The rows are grouped in 3 different ways at once. Each group adds its own fixed numbers to the row, and there is some noise. The rows also spread widely along 12 directions, which tell nothing about the answers.
Known rows, each followed by its group in each grouping:
[ -4 -19  22  -7  27  28  13  -3  -5   2  -4   4  34  -9  36   1 -10 -19
 -15  37  13   9   2  -4  -5]
(4) J K
[ 10 -12  10  -6 -15   1 -23 -10 -17 -23 -23  -7 -18   8   7  22   9 -34
  15 -19   1   4  32 -36   0]
(2) H C
[-14  -7 -16  13  -5  -6 -12 -10 -25  -1 -52 -18 -23  19  15 -17  16   6
  48 -20  18  -6  34 -39  -2]
(0) J E
[ 10  10  32  29  22  36  -9  17   5 -11  -8 -47   3 -14  -7 -33  -9  24
  -2  44  14  17 -29   6   1]
(3) D X
[  3  15  -8   3  -8  26  38 -11 -28 -12  21 -18   8 -25 -19 -13  -2  43
 -22 -11 -12 -17 -12  12  -4]
(0) Y V
[ 34 -25  19  -2 -17  42  43 -23 -17 -30  13 -34  12   0   5  -9 -14  -3
   5 -35  -4   3   4 -34   2]
(4) W C
[-17  12 -16  -7  21   0 -70   3  11  13 -15   7  -1 -20  37 -19 -16  -9
 -20  -7 -36  -5  -7   5  34]
(1) D E
[-42  16 -20   4  14 -32 -37   5  12  11  15  18  -7  -3 -41  10  16  19
 -13  19 -18  -6   6  39  25]
(2) H X
[ 16   0  -1  14   9  27  18 -28 -10  -5 -21  22   9   4  33   5 -26   1
   8   6   6  -3  -5 -21  -3]
(3) Y K
[ 16   6   7   0 -31  -3  40   1 -27   4 -14 -20  10  14   2  23  11   8
  33 -13  28  29  14 -20 -49]
(5) Q V
[ -5  14 -30  -6 -20 -12  -9 -11  -8  11  17  42  -8 -31  -7   8  15  17
 -23  -9 -12 -26  -1   2 -12]
(5) W E
[ 22  13 -14   6  12  -5 -16   4 -55  14 -67  29 -12  10  50 -20  22 -13
  19  11  35 -30  46 -15 -11]
(1) Q X
[ 34  25  14  13  25  37  28  16 -17   8 -16  35  32  -4  27  -5 -15   9
 -13  26   9  -2  -5  14  -5]
(1) J K
[ 23  32 -11   0  16  12 -29   1 -23  12 -43  21   1  11  60 -10 -22   0
  16 -14 -11   5  11  -4  10]
(1) D K
[ -1  11  20 -18  18   4  18  39 -39  -2 -20 -12  38 -11  12 -17  34 -17
  -5  23  16   0  39  14 -19]
(5) J E
[ -8  14 -23  12  -8  -1   5 -16  -1 -19   8  23  -6   2 -29   9  -5  17
  -7 -24 -28 -23  10   4  29]
(2) Q K
[-11 -25  37 -26  17  -1  14  43  12   8   8 -57  49  14  -7 -16   6 -34
  -1   6  -7  33  -1  13   1]
(5) D V
[-14  -8 -21 -31  -2 -24   2  -8  -9  12  25  35  23   3   3  27   5  -4
  -2 -19 -18  10  15  23   5]
(1) H E
[ 11  -3  -6   5  36   8 -52  10  12  24 -11  35   3  12  35  -5 -13 -18
  -4  17 -19   5 -13  10  27]
(2) D E
[ -9 -14   3  -3  14  12 -28 -27 -11  -6 -10 -16  -9 -14  26  -4  -3  -8
  -2  14   2 -11  10  -7  11]
(2) J X
[ 30 -40  23   3  -7  19  46   7 -25 -27 -11 -37   0  33 -20 -20   8 -17
  31 -20  15  -1  19 -19   2]
(1) J V
[  9  33   7  17  28   0 -24  25 -31   4 -62 -17  -4  20  23 -26  15   3
  33  23  22  14  29   4  -2]
(3) H X
[ 22  21 -17 -14   5  18  21  -3 -20  34  24  31  31 -23  44 -17 -13  39
 -16  -8  -7   2 -22  31  -6]
(1) D E
[  9  33   3   7  -4  22  10   9  25   2  28   2  17 -18 -13   2 -27  33
 -24  -3 -28  15 -35  22  11]
(1) J K
[-17 -39  -9  17  10  12   0 -24  25   9  -2 -11  -2   4   4 -29 -21  -2
  -3 -13  -8 -30 -17 -26  36]
(0) Q X
[ 30  19 -10 -14  -8  18  17 -13  -3  21  33  24  11 -22  42  -5 -17  30
 -17   4  -7  12 -36  17 -13]
(3) Q K
[ -8 -17  32   0  21  36  41 -15 -16 -19   7 -37  34  10  -6  -4   1  20
  18  12  14  28  13   3  -1]
(2) W C
[-17 -15  -1   7 -21  -6  -4  -2  -1  -9 -14 -27 -28   8 -17  -7  17   8
  23  -2  19   0   9 -26  -9]
(0) J K
[  6  40   6  30  26  30 -14  18  -1 -27 -12   8   2  -5 -24  -8 -11  13
 -18  15 -25 -14  -2  11  25]
(5) H K
[  0 -32   4 -20   1 -10 -22   6  -5  10  13  -6 -16 -11  12 -22  28 -21
 -18  26   7  -8  -9   5  -4]
(3) Q V
[  0 -32  19  -7  24  12  19  13   4   1   2 -37  21   0   5 -51   2 -16
  -6  10   2 -13  -2   6  25]
(3) J X
[-51 -35 -20  11  -3   6  -1 -63  18  -1  17   1  -6 -31  -3   2 -18  19
 -18   5  -9 -24 -21 -25  11]
(3) Q V
[-10 -24  -3  -3 -10 -23  45  18 -17   6 -17  17  25  10 -23  -5  26 -31
  -5  -3  14 -23  29 -16  -7]
(3) Q V
[ 10   1 -22 -13  -2  -2  -6  -3   8  49   6  17  11 -10  49 -29 -16   7
 -15 -22 -14  -9 -25   4   5]
(1) Q V

New rows, each followed by its group in each grouping:
[ -3  -7   4   8 -15  23   2 -47 -12 -16   2 -27 -15 -13   9  26 -15  24
  17   1   7  20  -7 -22 -22]
(2) J V
[-49  12 -18  -5  -6  -2 -20 -43  -9 -27  10 -36 -12 -50 -12  -1  -1  30
 -20  -2 -23 -18  11   0  16]
(3) J X
[-28   9 -27   5  11  -5  -7 -23 -10  24 -11  18   6  -8  20  -6 -12  28
   0  -5  -8 -10  -1   4   6]
(1) D V
[-22  24  -6   6  20  -7  -2   5 -30  16 -29 -17   6   7  15 -20  20  34
  22  25  16  20  17  17 -16]
(3) Q V
[ 12  -5 -15 -21 -30 -20  19   6  16  35  38  28  16  -2   1  19  -2   8
  -4 -23  -8  18 -20  13 -15]
(1) J E
[ -3   9  -2 -12   5 -21   0  40 -12  12  -1  39  16  -2 -13   6  32 -29
 -30  25   0 -12  23  17  -3]
(4) J K
[ -2   9 -15  32  -9   7 -36 -25   2 -11 -25  -4 -40  14  -3  14  -8  24
  41 -10  -1  14   4 -24   5]
(2) J E
[  8  24  26  -2 -11   5  13  30  13  19  -8  10  37 -14   9  35  -2 -15
 -14  29  18  35  -8  -5 -39]
(2) J K
[-22 -32 -26 -18   9   0   2 -27  -8  16  31 -11  -7  -1  10 -35   0  21
 -10 -18 -20 -26 -15  15  25]
(0) Y V
[-25 -17  11  18  -2  16  32 -17 -17 -13 -21 -48   5 -14 -14 -32  11  21
  17   9  32 -19  20 -22  -3]
(2) J X
[-43  20  -7  10   3 -11  -3  -1   8  23  -1   6  15 -37 -13   3  10  26
 -24  34  13 -10  -1  10 -10]
(2) J X
[  2  -5   1  28  34  44  -3 -10  -6 -33  -1   2  -9  -2 -13 -44 -12  25
 -15  13 -16 -37  -5   9  48]
(1) Q K
[ -2 -30   2 -21  -3   3  15 -10 -30 -15   8   4  17  -8   3   3  10 -15
  -5  -9   3 -11  24  -5  -1]
(1) D E
[ 22  29  -7  -4 -26 -25 -41  24  -1  16 -22   9 -26  13  10  16  13 -19
   8 -23 -12  11  10 -15 -12]
(5) Y C
[  1  13  19  -2  -4 -16  16  63   6  21 -16  21  28  -2 -20  -3  32 -28
 -21  31  20  -2  12   6 -17]
(2) J K
[ -6   3 -19   9   9  21   6 -50 -49 -41   9   9 -24 -14 -17  16   5  30
  -3   1 -16 -33  23   6   8]
(5) J V
[-32 -25   2  -9   3  20  11 -54   3 -37   7  -8  23 -13   3  36 -31 -17
  -6 -20 -27  -6  20 -26  24]
(2) J K
[ -8   5  18  11   0 -16 -10  31   7 -16 -22 -19   7  20 -46  24  13 -28
   9   7  -3  13  28  -3  11]
(2) J X
[-23   3   7 -10   2   0   2 -17 -29 -21  -6 -39   3 -13  -5  11  14   7
  12   7   8   5  31   0 -12]
(5) J X
[  0  18 -20   7 -30  -1 -10 -10   3  -9  12 -10 -22 -22 -23   1  -5  19
 -14 -33 -31 -14  -9  -8  10]
(2) J V
[-32  27 -11   5  -9  11  -7 -27 -19 -31  12 -19  -3 -41 -21  20   5  41
 -11   2 -16  -2  13   2  -9]
(5) J E
[-20  -8   2  -2 -33 -28 -23   7  20  18  -7  -9 -15  11  -5  26  13 -11
  15  11  24  34  -5 -25 -34]
(4) Y K
[-11 -23   7  -3  24  -1 -15  -9 -39 -14 -28 -13 -20  35  14 -12  28   0
  49  26  30   6  36  -2  -5]
(5) D K
[-20 -41   8 -40 -19 -20   3  -9 -20  -1   9 -15  17  -6  12  25  21 -25
  10   0  21  23  25 -11 -30]
(1) D E
[-13  12  11  35  46  44  -6 -25 -28 -38 -25 -17   6 -17  -4 -15 -17  26
  -6  39  -1 -15   8   3  25]
(3) D X
[-15  -3  10  -9 -12 -22 -48  26  33  19   1 -23 -22   3   0  -5  17 -12
   7  18   5  24 -14  -3 -12]
(5) J K
[ 16  34  -5  24 -17  34  23   3   3   4  -9 -31   3 -21  18 -44 -24  42
   1 -26  -6  -4 -21 -18   2]
(4) J K
[ 29   2   6 -34 -11  -8 -17  22  -2  14  -2  -8   8  -3  46 -11  -2 -32
  -4 -13 -10  18  -5  -4  -6]
(3) D K
[  1  -8   2  35   5  29 -10 -33   2 -37 -19  10 -27  10 -19  18 -22   9
  17   4  -4 -10   3 -26  18]
(1) J K
[ 21 -13  11 -19  11  12  15  14 -31  19 -11 -21   9   8  38 -49  19   7
  13   5  23   7   3  11 -16]
(1) W V
[ 33  27   3   5  -2  12  22  26 -20  29 -15 -12  12   5  27 -29   8  22
  11   0  15  13  -9   8 -27]
(5) Q V
[  1 -12   6  -9  32   6 -28   5  16 -19  36  28   4  19 -30  21  -7 -19
 -25  22 -43   3  -8  40  45]
(2) Y K
[ 57  33 -11   5 -11  21  33   7 -34  10  -8  19  12   2  28  -5 -10  13
   2 -28  -8  -6  -1  -1 -15]
(5) Q V
[ 23   1  19  19  15  21 -30  -1 -12 -26 -16 -27 -29   3  -2  -4   1  -1
  14  32   6  10   0  -2   5]
(3) J X
[-19 -14 -12   2  -9 -13  24  -4   7   2  10  16  14  -9 -31  -3  -2  -6
 -20 -19  -6 -35   8  -3  19]
(1) H X
[  5 -12  14 -23  10  15 -26  -6   3 -19  32  -8   5 -15   2  12  -3 -21
 -31  -1 -37   1   1  14  29]
(2) J C
[-12 -37  16  36   0  22  51 -24   6   8 -31  -5  27  21  -5  13 -20  -2
  34  11  39   9  -3 -49 -19]
(2) D V
[ 11  12   6  11  32  29  14  11  -5  11   1   3  32 -17  18 -28 -16   6
 -30  19 -10 -15 -10  18  20]
(4) J X
[-27  -1 -35  -3 -14  -4 -15 -32 -13  16   3  17 -12 -35  16   5  -4  16
 -27 -11 -13 -32  -9 -16  -3]
(0) D V
